The rows come from 5 hidden closed curves, with some noise, and rows from the same curve form a group. Each curve winds through 8 dimensions. The rows are also pushed far along 5 directions, which tell nothing about the answers.
(in the rows, 128 means zero)
Some rows, each with its group after it:
[145  72 151 170 204 166 141  91 106 157 116 148 179 173 156 132 159 181
 176 134 176  31] => q_356
[112 130 147 133 150 142 117 133 129 136 147 132 124 149 148 146 165 106
 129 136 142 111] => q_356
[ 86 202 101 185 174  70 180 159 116 154 195 100  86  51 152 157 162  80
 160 114  42  63] => q_356
[168 127 163 136 140 154  59 127 108 128 126 125 136 152 134 188  51 105
 133  78 109 155] => q_908
[198  97 187 107 180 133  77 133 115 107 102 181 158 110 135 146  17 156
 117 126  77 206] => q_356
[146 148 138 141 155 105 167 148  89 145 140 125 121 103 156 140 101 117
 133 133  80 121] => q_152
[109  79 109  84 128  83 163 118 148 113 118 169 136 101 109 103 104 193
 125 184 131 160] => q_152
[140 122 188 125 159 142  91 135 150 142 120  93  76 203 102 187 107 120
 138  89 179 168] => q_908
[153 109  90  93 127 156 137 113  57  59  93 192 207  55 109  90 146 141
  90 183  86 132] => q_579
[102 163 114 103 116 107 151 150 173 130 133 111  88 107 139 121 142 122
 137 146 109 138] => q_166
[111 131 129 125 126 131 105  95 145 109 117  97 122 157 125 152 104 132
 141 104 151 131] => q_356
[151 122 119 113 112 149 179 134  68 112  88 146 157 106 122  98 138 138
 117 167 104 127] => q_152
[156  92 164 120 144 139 115 132 125 131 127 160 137 149 133 137 120 144
 109 152 137 145] => q_908
[102 108 132 118  71 167 123 115 150 117  88 131 122 166 102  83 158 138
 125 142 153 151] => q_166
[124 122 109 117  95 168 107 139 115  97 109 146 135 130  68 123 179 110
  96 134 149 128] => q_579
[104 140 140 141 147 100 136 138 101 123 150 149 138 103 130 126 107 114
 116 124  98 168] => q_152
[148 104 137  91 145 142 105 125 119 114 121 159 162 133 146 123 110 141
 113 145 146 154] => q_356
[169 184 174 184 186 144  76 128 139 196 169  76 103 182 192 208 139  67
 155  46 147 148] => q_579
[135 158 113 108 120 103 137 155 129 115 131 145 115  99 112 171 125 110
  89 138  99 157] => q_356
[129 171 128 120  83 165 129 161 136 128 122  96 128 154 105 166 170  87
  98 103 180 100] => q_908
[137 114 125 143 121 150 103 145 125 140 128 143 123 142 115 124 128 121
 131 116 127  95] => q_908
[120 149 144 117 100 115 135 154 156 164 151  63  75 169 131 176 117 103
 141 100 168 137] => q_152
[146 107 148 145 188 120 128 136 131 168 139 173 127 149 153 160 123 153
 144 133 129 135] => q_166
[113 153 108 134 122  72 155 149 108 115 176 143 125  42 136 115 114 104
 107 151  46 144] => q_908
[ 83 144 129 134 116 117 166 143 138 138 120 138  99 141 142 119 123 134
 137 148 106 128] => q_152
[118 127 101 150 160 122 106 113 146 135 151 138 127 119 132 125 165 128
 141 120 134  94] => q_579
[117 144 129 134  92 110 159 140 144 136 143  65 103 120 109 120 133 118
 134 114 147  94] => q_166
[148 145 114 141 162 144 135 102 102 118 141 133 170 100 159 156 189 115
 124 144 119  91] => q_579
[126 155 112 109  94 148 159 148 110 133 137  86 132 117 127 142 171  99
 130 132 155 108] => q_152
[132 146 125 159 166 113 118 164 132 198 173 106  80 167 168 167 118  99
 161  88 138  84] => q_166
[139 137  99 119 154 146 114 101  96 100 101 143 159  89 123 100 150 129
 138 125 104 161] => q_579
[142 103 147 112 162 130  94 121 115 131 138 117 124 150 134 145  95 131
 143 114 150 150] => q_908
[154 136 144 181 209 135 132  87  54 153 157 104 164 137 186 158 153 104
 158 100 125  81] => q_579
[110 127 154 107  90 175 130 135 128 100  71 160 132 170 109 128 125 134
 103 150 130 170] => q_152
[104 138  93 132 128 136 121 121 109 124 132 137 136 142 118 140 176 106
 115 119 157 103] => q_908
[159 116 136 127 119 133 128 121 132 135 116 104 129 141 125 129 111 141
 133 120 141 103] => q_166
[177  97 150 135 130 189  79 131  95 129  90 174 155 166 120 131 123 127
 113 123 126 131] => q_908
[110 140 139 108  94 126 165 147 140 145 119  99  99 150 119 119 146 124
 128 136 159 176] => q_152
[114 100 187 139 150 149  91 126 156 158 146 126 140 201 138 171 112 136
 146  95 204 130] => q_166
[151 124 143 172 170 121 129 133 110 181 143 131 114 146 161 130 123 125
 155 108 112 116] => q_166
[124 134 122 147 133 154 138 116 100 122 119 171 174 101 156  90 170 123
 125 152  91 127] => q_166
[ 93 144 149 103 119  59 170 154 176  98 153 103  85  56 100 103  94 142
 120 157  82 161] => q_152
[ 94 138 148 136 145 144 133 141 115 138 146 151 152 139 149 151 148 113
 131 130 140 138] => q_152
[145 152 108 120 170 122 178 110  53 101 103 176 189  59 155 115 144 130
 114 165  64 165] => q_152
[101 152 158 148 160 109 159 159 138 157 168 103 104 107 167 128 118 116
 168 127  94 102] => q_152
[104 119 117 140  84 135 115 139 158 145 137  91 100 156 102 126 114 127
 154  96 157  88] => q_166
[116 107 159 130 163 111 125 122 115 120 141 137 123 119 120 124 122 132
 133 138 118 165] => q_356
[ 85 145 116 107  95  87 190 131 144 107 117 106  93 108  99 102 134 140
 113 158 120 161] => q_152
[ 60 182  84 136 106 119 177 142 131 123 152  85 122  68 120 109 182 102
 165 123 110  99] => q_166
[109  97 166 115  91 139  94 108 171 125  95  67  60 222  52 145 125 135
 132  92 213 182] => q_579
[126 151 118 130 142 123 132 117 153 142 121 106 109 152 145 169 131 131
 146 114 140 101] => q_356
[133  99 129 124 112 132 110 115 177 132 135 109 108 157  81 130 180 146
 116 128 202 143] => q_579
[128  95 118 123 112 125 119 146 150 129 122 153 108 121 101  88 116 150
 130 146 114 112] => q_908
[107  74 131 131 169  90 108  90 156 116 142 165 133 123 127 122  90 180
 143 145 119 128] => q_356
[126 164 123 115  59 175 107 140  95  79 104  97 121 114  87 157 128  74
 106 114  93 149] => q_908
[123 142 114 130 128 124 124 131 134 126 160 118 138 123 159 132 131 115
 121 127 140  91] => q_356
[128 148 140 127 148 136 130 153  98 114 147 119 144  94 134 131 115 103
 131 121 106 120] => q_356
[150  72 168 103 126 174  89  91 144  86  80 170 165 166 111 128 112 173
 110 157 149 157] => q_356
[117 196 169 135 110 158 112 182 127 133 141  93  95 133 150 179 106  57
 133  94  84 140] => q_152
[131 106 132 110  98 115  98 122 145 125 132 118 112 149  87 135 107 133
 111 110 169 195] => q_579
[107 156  95 155 125  84 172 128 144 161 150  77  71 119 140 117 151 121
 154 122 112  86] => q_166
[107 125 125 121  99 162 110 134 141 114 127 149 163 129 128 123 148 122
 121 134 142 107] => q_166
[125 151 141 136 144 126 139 145 127 145 143 123 109 147 139 147 172 100
 110 129 145 130] => q_908
[134 111 119 117 166 128  93 124 122 144 119 173 134 142 154 128 100 139
 145 124 115 158] => q_166
[122 134 140  76 120 121  78 145 168 111 109 128  89 151 107 176  59 127
 124 107 128 188] => q_356
[ 80 139  88 130  89 122 128 123 163 136 129  82  86 148 107 131 133 126
 163 102 151  94] => q_166
[112 141 142 124 119 148 134 148 114 137 122 121 130 163 131 133 135 112
 126 116 162 135] => q_579
[186 155 158 101 159 143 110 165 100 123 107 158 137 104 139 166  85 108
 110 122  80 189] => q_356
[141  68 118 135 137 135  99  96 126 148 130 147 153 166 137 103 111 165
 146 125 172 117] => q_579
[141 109 148 148 132 137 118 149 133 149 133 141 109 144 123 116 128 128
 129 131 119 107] => q_908
[111 169  64 150 129 167 141 135  51 106 125 147 152  80 125 103 217  74
 124 136  82  75] => q_908
[109 137 121 166 155  57 132 134 138 167 209 112 120 100 167 151  86 116
 145 101 109  88] => q_908
[133 160 106 129 113 173 150  93  97 120 115  83 169 142 163 129 193 107
 136 122 169  97] => q_579
[187  68 177 157 234 138  90  79 121 159 136 163 173 181 149 159 143 170
 136 116 197 145] => q_579
[ 71 166  90 155 121 113 146 113 145 143 156  54  84 133 122 110 191  99
 166  94 159  81] => q_579

New rows, each followed by its group:
[112 211 115 142  95 170 125 145 114 114 118  95 127  98 138 147 161  62
 137  98  79 132] => q_166
[121 111 141 148 130  83 110 148 188 159 172  96  51 131  95 116 120 130
 141 111 134 135] => q_579
[130 119 145 127 135 107 129 156 141 154 134 133  90 138 113 131  98 135
 137 122 123 172] => q_166
[ 86 102 133  79  70 132 118 147 188  96 117 147 130 118  80 104 114 156
 112 155 155 162] => q_166
[117 140 141 172 177  63 184 132 138 170 194  90 122  83 161 125 132 137
 161 122 119  69] => q_166
[125  76 132  97 132 136 113 112 144  85 112 186 163 100 117  85 115 175
 117 183 110 139] => q_356
[132 190 115 116  91 143 105 168  90  78 104 187 140  67 123 126  92  71
  72 134  13 204] => q_152
[153  70 117 125  94 217 106 107  92 112  63 159 177 183  85  96 173 153
 123 139 190  87] => q_908
[ 99 173  90 115  98 130 114 143 153 108 122 132 112  90 118 155 120 107
 135 118  78 133] => q_166
[106 115 112 128 135 122 137 141 113 104 131 154 140  92  90 133 122 141
 131 141 106 100] => q_356
[ 84 124 134  86  85  92 131 155 159  83 133 123  80  83  67  97 106 126
 107 156  95 195] => q_356
[147 128 121  93  86 171  86  89 125  71  75  97 133 151  85 128 127 125
 108 112 156 181] => q_579
[178 114 114 111 174 152 124 144  89 127 100 222 177  88 148 130 126 150
 119 168  73 154] => q_166
[115 111 151 161 141 142 112 110 102 151 153 120 163 161 149 117 138 115
 142  96 171 107] => q_166
[197  72 193  87 138 149  89 148 127 110  82 183 143 138  83 132  55 166
  96 144 122 221] => q_908
[140 141 105 110 139 123 142 146 116 136 127 111 125 111 126 145 121 127
 147 120 131 114] => q_166
[117 106 105 122 130 117 143  99 118 127 122 152 148 142 134 110 161 145
 111 153 154 117] => q_166
[ 63 157  93 183  79 111 177 139 139 154 184  69 103 131 116 125 201  94
 138 110 164  26] => q_166
[119  89 162 145 133  92 125 151 185 167 151 119  59 160 114 111  96 156
 145 131 135 119] => q_908
[133  99 148 122 122 111 162 143 156 146 126 139 109 144 128 107 122 163
 119 162 142 117] => q_152
[137 134 150 167 176 103 110 139 122 194 188  84  98 162 188 132 106  99
 166  81 147 101] => q_908
[112 200  96 155  92 133 168 168  72 118 152 108 134  68 112 130 192  53
  98 119  85 101] => q_908
[119 124 160 136 114 112 145 129 181 146 127  64  71 175 112 137 109 147
 148 110 171 115] => q_356
[ 74 109 129 119 150  67 157 121 188 140 146 113  94  95 115  98  98 179
 184 133 124 159] => q_166
[136 124 133 137 135 100 109 125 132 142 158 107 112 128 116 139 114 119
 126 100 146 173] => q_579
[114 117 157 170 162 158 106 114 131 168 159 131 165 185 173 160 157 121
 152  99 185  64] => q_166
[108 124 110 133 180 100 109 131 112 128 167 173 142  93 151 146 117 122
 134 135  89 116] => q_356
[ 96 135 129 117 109 150 129 150 132 122 144 131 158 117 122 124 155 115
 129 130 158 114] => q_166
[158  96 148 134 163 130 103 121 109 163 137 120 131 162 162 104 102 133
 150 109 154 138] => q_908
[100 211 151 168 152  83 169 161 119 141 185  86  94  92 159 165 139  66
 119 107  80 122] => q_152
[ 99 115 141 149 144 163 122 122 120 147 151 116 137 180 147 139 194 109
 142 128 186  65] => q_356
[134 115 117 108 131 125 166 116 119 122  93 133 131 121 102 121 150 161
 132 154 143 152] => q_166
[133 127 101 123 140 123 136 157  98 154 150 131 130 120 136 124 133 116
 136 124 139  99] => q_166
[ 86 174 111 100 122  80 115 168 182 128 160  98  61 108 126 167  83 101
 140 106 102 139] => q_356
[131 117 170 125 125 104  98 131 192 156 140  86  79 202 114 212  77 138
 132  87 189 126] => q_166
[128 162 127 119 141 152 127 136 124 143 120 106 124 144 158 145 152 102
 146 113 137 124] => q_166
[ 90 161 142 150 168  79 111 166 163 152 195  99  69  95 161 143  76 100
 170  99  71  99] => q_356
[ 95 161  74  73  16 138 110 153 148  74  91  98  89 103  51 125 102  99
 106 114 111 172] => q_166
[147 130 127 115 150 125 139 130 151 139 106 139 109 135 131 160 125 152
 140 140 120 138] => q_166
[157 109 116 122 136 134 114 116 142 120 134 142 144 103  97 118 182 141
 111 142 152 153] => q_579
[183 166 144 136 188 117  80 150 118 120 161 170 146  75 144 180 119  91
  91 112  72 187] => q_579
[123 130 101  93 107  88 137 170 136 116 150 154 120  76 109 120 104 126
  97 153 100 142] => q_166
[138  65 176 100 184 116 124 129 160 121 114 176 138 132 114 137  82 197
 140 164 139 147] => q_356
[134 111 154 106 143 120  82  91 156 102 104 125 121 157 123 162  56 154
 133 107 134 183] => q_356
[122 150 134 120 127 133 110 166 116 135 138 152 133 137 134 151 107  98
 109 111 126 161] => q_579
[110 143 128 132 110 164 136 110 132 124  97 105 134 136 124 114 156 127
 158 118 130 132] => q_166
[108  93 172 111  94 138  89 125 173  99  97 147 108 168  84 111  79 151
 106 128 143 190] => q_152
[139 165 141 150 150  90 118 161 113 141 163 133 122  91 125 173  86  92
 110  89  84 153] => q_908
[145 154 119 156 140 160  98 145  86 174 149 139 143 160 181 168 130  80
 140  90 124 112] => q_152
[130 174  94 144 136 109 143 143 101 118 144 120 133  71 131 149 108 103
 129 108  74 100] => q_356
[ 92  92 114 160 176  78 174 102 125 153 142 165 135 113 158  62 125 179
 160 156 113 108] => q_152
[189 159 159 135 151 152 108 157  63 138 134 146 161 117 163 148 114  75
  96 109  94 157] => q_166
[121 113 121 135 100 103 126 150 141 144 142 134  96 142 120 121  92 130
 117 127 122 115] => q_152
[129 115 165 137 195 116  98 135 133 148 167 162 130 135 170 152 116 123
 136 134 114 130] => q_356
[ 67 171  89 108  53  78 223 193 150 116 150  87  65  50  99  63 145 114
 123 175  74 107] => q_152
[ 73  58  89  89 112  97 152 108 189 129 107 155 105 139 100  50 138 212
 161 181 167 132] => q_166
[136 143 176 102  96 157  69 179 170 106 110 128  86 164  88 202  62 103
 103 103 119 159] => q_356
[134 136 166 112 154 126  90 138 122  97 118 158 128 123 101 201  80 116
 106 117  97 188] => q_356
[155 110 126 102  75 165 129 136 107 121  93 119 133 157 104  90 144 123
 100 138 163 131] => q_166
[142 109 136 118 124 139 111 141 130 127 130 163 131 135 134 125 130 128
 106 154 120 130] => q_908
[ 89  86 110 128 122 131 207 116 157 146 126 125 145 122 133  37 219 187
 161 192 181  55] => q_166
[126 155 114 120 124 163  96 120 128 124 114 140 150 149 130 168 166 103
 118 106 156 157] => q_579
[131 115 153 135 138  72  96 134 158 149 172 124 109 134 134 168  39 133
 128  95 120 156] => q_908
[129 116 115 139 162 145 100 120  97 130 120 151 127 142 121 125 145 119
 138 116 125 124] => q_908
[158 131 144 118 111 190  80 134 138 124 101 138 143 183 114 148 156 114
 104 107 184 157] => q_579
[119 149 154 139 199  95 155 145 137 130 168 140 131  79 160 161 137 128
 138 149  88 105] => q_356
[106 157 139 128 113 154 125 167 127 147 151  98 125 136 138 132 148  88
 144 102 152 112] => q_166
[ 91 111  59 120  79 113 152 126 137 122 150 126 134  93 115  64 157 142
 135 153 139  80] => q_579
